Every row belongs to one group in each of 3 separate groupings. Each group adds its own fixed numbers to the row, and there is some noise. The rows also spread widely along 10 directions, which tell nothing about the answers.
In the rows, 128 means zero.
Some rows, each with its group in each grouping after it:
[ 60 144 168 140 106 127 135  83 148 105 129  95 111 161 151  92 123 156
 123 129]  k_546 E Dalun
[ 96 153 143 133 146  94 138 109 118  86  92 134 129  86 131 121 155 176
 130 139]  k_562 E zeku
[118 140 103 126 167 104 125 111 135 157  43 106 135 163 118 141 130 124
 144 108]  k_987 M ruz
[111 159 193 165 159 116 127  77 125 123 115 123  82  79  70 174 126  87
 131 112]  k_562 P Dalun
[ 96 151 121 126  93 111 161 105 143 101 134 115 144 126 151 122 136 157
 112 148]  k_546 M mub
[155 109 134 124 163 118 110 163 120 131 182 164 163 182  98 127 132 116
 128 126]  k_987 P mub
[131 117 113 116 131 141 129 120 144 126 133 145 131 109 119 159 156 143
 137 113]  k_562 M zeku
[131 147 147 147 142  85 120 111 128 104 128 124 151  68 121 130 131 139
 130 145]  k_546 P pulut
[112 117 112 117 115 133 136 109 168 149 159 133 129 182 132 158 129 124
 130 118]  k_987 M ruz
[133 137 139 122 143 140 125 129 120 140  90 109 119 164 144 120 109  59
 138 124]  k_987 M pulut
[110 154 144 114 179 114 110 130 105  96 109 147 128 151 156  95  96  86
 135 118]  k_546 P Fab
[115 178 104 106 137 121 167 119 130 116 123 160  95 160 141 149 109  78
 134 133]  k_987 M Fab
[165  87 105 113 142 158 100 137 151 167 144 148 137 106 103 138 130 115
 159  97]  k_546 E pulut
[158 119 113 142 143 100 104 128 114 128  75 129 182   4 116 155 149 138
 147 122]  k_546 P Dalun
[134  86 127 140  98 141 128 130 152 154 176 125 158 116 107 175 169 149
 127 123]  k_987 P Fab
[126  82 149 102 142 177 117 153 117 130 127 107 143 202 115 108 177 157
 134 100]  k_562 M pulut
[112 159 120 133 105 118 155 104 155 117 125 118 120 117 142 100 119 143
 128 148]  k_546 E zeku
[131 176 154 123 112 112 180 129 125 105 135 115 122 139 135 130 124  91
 102 165]  k_562 M pulut
[125 146 130 134 144 116 118 100 154 129 146 143 114 149 129 152  96  79
 137 131]  k_987 M zeku
[113 118 148 134 117 122 123 120 149 126 157 125 138 141 134 128 130 132
 133 138]  k_987 E pulut
[130 135 135 129 127 121 136 124 133 125 113 112 137 131 127 127 132 118
 120 136]  k_562 M Fab
[134 111 145 133 136 108 120 158 112 124 119  98 201 144 139 101 144 139
 107 145]  k_546 P Fab
[152 147 160 113 160 114 162 178  61  88  70 115 167 114 124 100 171 126
 111 158]  k_562 M Fab
[ 92 108  96 101 138 166 119 109 144 164  78 125 128 165 140 177 132 102
 140  70]  k_546 M Dalun
[104 138 131 148 123 110 100  85 152 117 120 137 127  68 170 162  99  86
 143 123]  k_987 P zeku
[108 143 141 126 115 117 159 110 137 111 151 138 122 113 114 157 157 156
 119 126]  k_562 P ruz
[123 178 134 118 103 114 210 144 110 100 120 117 132 159 135 121 155 124
 102 174]  k_987 M Fab

New rows, each followed by its group in each grouping:
[104 149 120 126 137 146 118  97 149 140  82 128  80 138 130 116 106  99
 152  91]  k_562 E Dalun
[160 174 123 104 138 128 204 162  90  98 105 141 117 130  96 113 173 135
 121 155]  k_562 M Fab
[108 163 131 167  86  74 147  92 158  96 118  95 140  86 141  89 142 196
 129 181]  k_987 E zeku
[183  78 110  97 153 161 116 179 123 178 136 128 184 172 102 148 140  89
 127 112]  k_546 M pulut
[178 111  98 117 149 143  93 147 143 138 148 155 118 136 115  76 122 129
 179 116]  k_987 E pulut
[ 90 107 142 108 111 140 148 163  97 115 115 117 184 168 184 146 163 122
 101 131]  k_987 P Fab
[ 97 138 147 111 125 136 151 110 131 102 173 153 119 144 128 149 130 124
 118 129]  k_546 M mub
[113 100 133 107 140 145 132 151 106 108 125 150 162 120 128 155 191 170
 127 107]  k_562 P zeku
[161 117 108 125 147 120 113 137 122 135 119 156 153  79 114 166 140 107
 150 120]  k_987 M Dalun
[139 101 105 114 106 147 125 131 155 147 133 111 150 145 140 121 146 147
 129 114]  k_562 M ruz
[125 116 160 142 136 117 109 118 135 110 151 115 145 112 115  91 134 164
 134 140]  k_546 E Fab
[ 97 125 135 124 127 111 163 130 126 119 146 145 143 137 109 172 172 164
 116 138]  k_987 E Fab
[118 107 133 148  96 110 112  93 183 147 190 113 148 143 130 158 121 139
 122 140]  k_987 M ruz
[130 118 115 129 158  97 112 138 110 118  76 124 177 116 116 134 171 177
 145 126]  k_987 M Dalun
[ 92 113 133 142 106 126 127  85 181 145 144  99 121 154 109 172 140 151
 117 115]  k_562 M Fab
[127 105 147 120 148 158  90 118 131 102 165 158 107 112 119  72 126 157
 166 104]  k_546 E mub
[118 136 148 132 145 127 139 118 132 131 143 148 113 145 107 155 127  97
 130 127]  k_987 E zeku
[123 133 118 160 117  79 119  86 156 120  98 110 156  45 120 167 154 172
 142 147]  k_987 M zeku
[ 80 123 133 142 104  92 108  91 167 113 162 121 154 137 169 163 113 133
 115 144]  k_987 M Fab
[114 108 109 129 134 122 117 118 156 146 112 132 150 117 123 161 145 146
 128 109]  k_562 E zeku
[134 188 125 119 114 105 194 124 134 101 137 124 108 178 125  88 136 143
 125 168]  k_987 M ruz
[126 117 151 123 130 134 112 143 118 107 160 144 150 136 142 117 127 111
 119 121]  k_562 P mub
[144 133  99 132 133 111 126 112 161 151 135 158 122  71 107 178 116 102
 135 120]  k_562 E Fab
[103 105 155 105 128 143 123 128 142 109 221 174 124 157 135 145 133 135
 123 115]  k_562 E ruz
[152 100 186 150 196  93  71 130 110 106 134 134 152  81  67 120 149 162
 147 127]  k_562 E pulut
[102 162 128 120 116 117 176 101 155 142 133 116 124 173 128 166 111  92
 103 137]  k_546 M ruz
[135 155 153 150 158  85 134 108 127 133  91 109 133 114  98 158 123  95
 128 148]  k_987 M pulut
[140 136  55 103 120 125 159 140 140 147  85 149 146  92 139 138 140 135
 140 121]  k_546 E Fab
[118  98 114 119  93 153 127 122 151 137 150 118 143 136 153 142 146 137
 135 124]  k_987 M Fab
[130 136 119 128 126 121 123 105 170 136 190 145 121 147 120 144  99 106
 132 122]  k_546 P pulut
[ 85  96 178 159 141 119  77  75 156 122 128  94 136 115 111 158 146 164
 130 111]  k_562 M zeku
[149 130 110 126 112 114 146 135 147 134 141 135 148  99 124 126 140 145
 126 138]  k_562 E ruz
[ 90 128  99 124 111 120 127  85 186 143 150 143 108 138 132 160 121 154
 134 103]  k_562 E ruz
[120 103 152 139 118 150 106  92 177 156 193 118 102 178 104 162 115  97
 135 113]  k_987 M pulut
[ 92 132 141 116 155 136 120 117 105  96 100 137 127 124 134 114 154 161
 147  99]  k_546 P Dalun
[117 160 117 130 134  93 150 114 146 113 154 145 138 128 125 144 117 130
 116 144]  k_546 P Fab
[144 120 164 118 148 143 127 121 116 113 158 137 124 109 105 121 142 128
 143 125]  k_546 M ruz
[116 145 105 114 172 100 123 122 132 125 126 175 129 135 113 141 105 113
 136 113]  k_546 E mub
[ 85 113 168 139 137 136 106  88 142 124 107  97 125 135 126 156 144 133
 125 107]  k_562 M zeku
[100 126 115 114  89 148 114 106 144 107 123 129 126 102 200 117 108 107
 135 116]  k_562 M mub
[116 137 166 129 137 131 123 120 124 108 117 105 128 158 138 103 123 111
 120 137]  k_562 M zeku
[112 132 131 117 125 142 120 105 149 143 135 126 121 142 165 154  77  37
 122 118]  k_546 M Fab
[131 134 122 130 111 136 148 110 137 138  98 119 127  82 114 170 155 124
 129 117]  k_562 M Dalun
[134 141 124 131 152 121 121 112 138 128 124 147 107  94 103 152 124 108
 142 108]  k_562 P Fab
[160 142 124 158 120  96 133  99 155 155 105 100 146  45  97 167 116  96
 124 150]  k_546 M Fab
[120 121 129  97 141 164 133 128 132 138 164 160 113 179 123 157 110  71
 126  99]  k_546 M mub
[138 146 135 126 159 113 133 113 138 121 152 148 118 133  90 121 125 136
 140 119]  k_546 P ruz
[133 144 151 143 161  92 125 127 113 140  66  99 157 131 124 154 118  72
 122 146]  k_987 M pulut
[124 118 114 128 116 131 131 102 160 142 138 125 143 110 120 160 134 134
 130 126]  k_546 M zeku
[130 144 132 144 143 107 133 100 140 131 136 144 125  78  80 175 139 127
 134 118]  k_546 P Dalun
[139 120 119 116 143 137 122 135 127 123 128 161 123  79 122 138 139 125
 146 111]  k_562 E Fab
[ 90 145 102 116 102 130 151 106 138 114  88 122 124 122 158 141 145 148
 126 116]  k_562 M mub
[104 185 104 134 117  80 160 109 148 108 133 146 123 132 156 146 104 104
 121 153]  k_987 P Fab
[129 146 136 130 129 118 144 133 117 109 107 118 133 127 134 110 144 130
 139 139]  k_987 P pulut
[140 121 112  92 131 144 162 165 105 124 122 134 166 156 142 125 154 124
 116 134]  k_546 M Fab
[141  93 177 119 130 156 143 164 117 135 197 124 166 220 106 139 157 109
 100 147]  k_987 M zeku
[106 144 108 133 124  72 134 128 125 104 103 138 195  80 163 152 129 141
 107 146]  k_546 P mub
[148 132 134 136 145 131 131 118 134 151 120 138 123  88  89 149 124  94
 139 116]  k_546 E Dalun
[162 154 169 145 138 102 149 141 111 116 177 163 134  86 100 148 115  69
 118 164]  k_987 E Dalun
[117 140 112 131 160  94 126 122 135 124  98 144 140 141 124 133 129 134
 138 131]  k_987 E zeku
[124 134 157 157 177  91  81  88 127 109 115 142 127  52  93 136 119 131
 153 111]  k_546 P mub
[ 94 148 123 136 157 107 130  87 137 143  30  86 131 136 119 149 131 125
 129 113]  k_546 M zeku
[152 142  75 102 131 107 141 145 150 145 145 161 164 137 149 163  91  67
 114 139]  k_546 M Fab
[148 120 141 123  95 151 151 122 135 135 139 105 138  94 125 124 146 127
 130 137]  k_546 M ruz
[140 101 146 123 105 181 133 141 128 155 128 118 127 117 126 137 145  94
 129 106]  k_562 E Dalun
[102 129 140 115 127 127 127 124 148 110 191 165 128 157 156 140 106 102
 112 132]  k_562 E zeku
[ 90 125  81 114 114 109 125 116 150 138  88 131 167 126 166 188 139 137
 118 109]  k_562 M Dalun
[109 156 135 155 138  93 123  71 178 143 144 137  89 126 106 155  89  99
 140 130]  k_987 E ruz
[ 93 117 149  98 130 163 145 147  79 104  64 106 157 141 167 110 172 141
 127 114]  k_546 M Dalun
[156 112 120 128 120 153 114 130 150 146 137 121 132 130 112 125 134 118
 137 114]  k_562 M Dalun
[130 132 123 119 130 133 132 112 143 141 115 129 121 120 130 156 128 101
 130 112]  k_562 M ruz
[132 129  93  91 139 163 134 157 110 115 125 170 119 152 168 111 127  92
 153 106]  k_987 P Fab
[127  72 129  90 143 177 141 166 104 139 144 155 146 168 101 141 208 186
 146  94]  k_987 E ruz
[132 118 205 135 126 155 121 148 111 106 160 105 134 167 143  65 120  94
 112 148]  k_562 E zeku
[ 94 143 138 135 131 101 146 110 123  88 119 139 134  96 132 131 165 185
 138 143]  k_987 E zeku
[112 145 152 162 154  69 105  86 154 141 106  92 153 126 116 154  87  92
 108 144]  k_546 M Fab
[158 125 116 107 147 160 124 157 115 125 141 159 127 153 136 102 126  90
 150 118]  k_987 P zeku
[141 154 183 128 178 106 146 155  73  86 131 148 132 129  97 121 155 115
 131 147]  k_987 P pulut
[171 144 119 127 125 128 134 145 115 110 113 137 138  55 136 104 135 110
 140 138]  k_562 P Fab
[133 114 123 145 123 120 131 120 148 131 146 114 140 133  89 129 169 179
 138 129]  k_987 P Fab
[139 121  99 122 103 121 111 134 138 109 127 131 162 112 171  96 136 153
 150 141]  k_987 M Dalun
[ 93 115 161 117 137 121 114 115 113 105 119 123 157 105 157 160 137 119
 122 126]  k_546 M pulut
[126 120 152 107 148 142 104 132 132 110 203 169 129 160 150 128  91  72
 129 116]  k_546 P pulut
[132 155 156 143 109 141 152 113 135 102 170 133  93 119 122 107 132 112
 139 149]  k_987 P zeku
[165 104 122 127 129 135 114 131 149 135 167 126 149 121  99 116 137 145
 139 132]  k_546 M Fab
[131 135  78 100 127 101 149 139 137 103 127 144 166 128 138 118 160 197
 138 140]  k_546 M pulut
[113 129 134 123 122 120 134 122 143 120 141 134 131 125 132 136 137 138
 123 128]  k_562 E pulut
[155 122 134 147 122 120 138 127 141 134 138 110 144 109  71  88 159 189
 136 140]  k_546 E mub
[114 134 124 120 151 119 109 115 132  95 159 182 105 109 139 122 117 131
 159 122]  k_987 E Fab
[ 99 126 127 135  92 108 124  97 182 121 195 122 137 156 154 150 108 132
 105 142]  k_562 M Fab
[169 144  71 155 118  73 108 109 176 150 124 134 171  46 120 148 100 121
 138 140]  k_546 P Dalun
[ 93 175 138 117 108 127 179 100 134  89 138 123  93 147 141 109 131 143
 123 145]  k_546 M Fab
[122 125 114 105 157 149 137 135 114 151  73 142 136 119 136 162 127  76
 132 101]  k_546 E zeku
[123 112 132 129 143 116 108 110 132 120 135 142 152  80 111 161 146 150
 142 116]  k_546 M Dalun
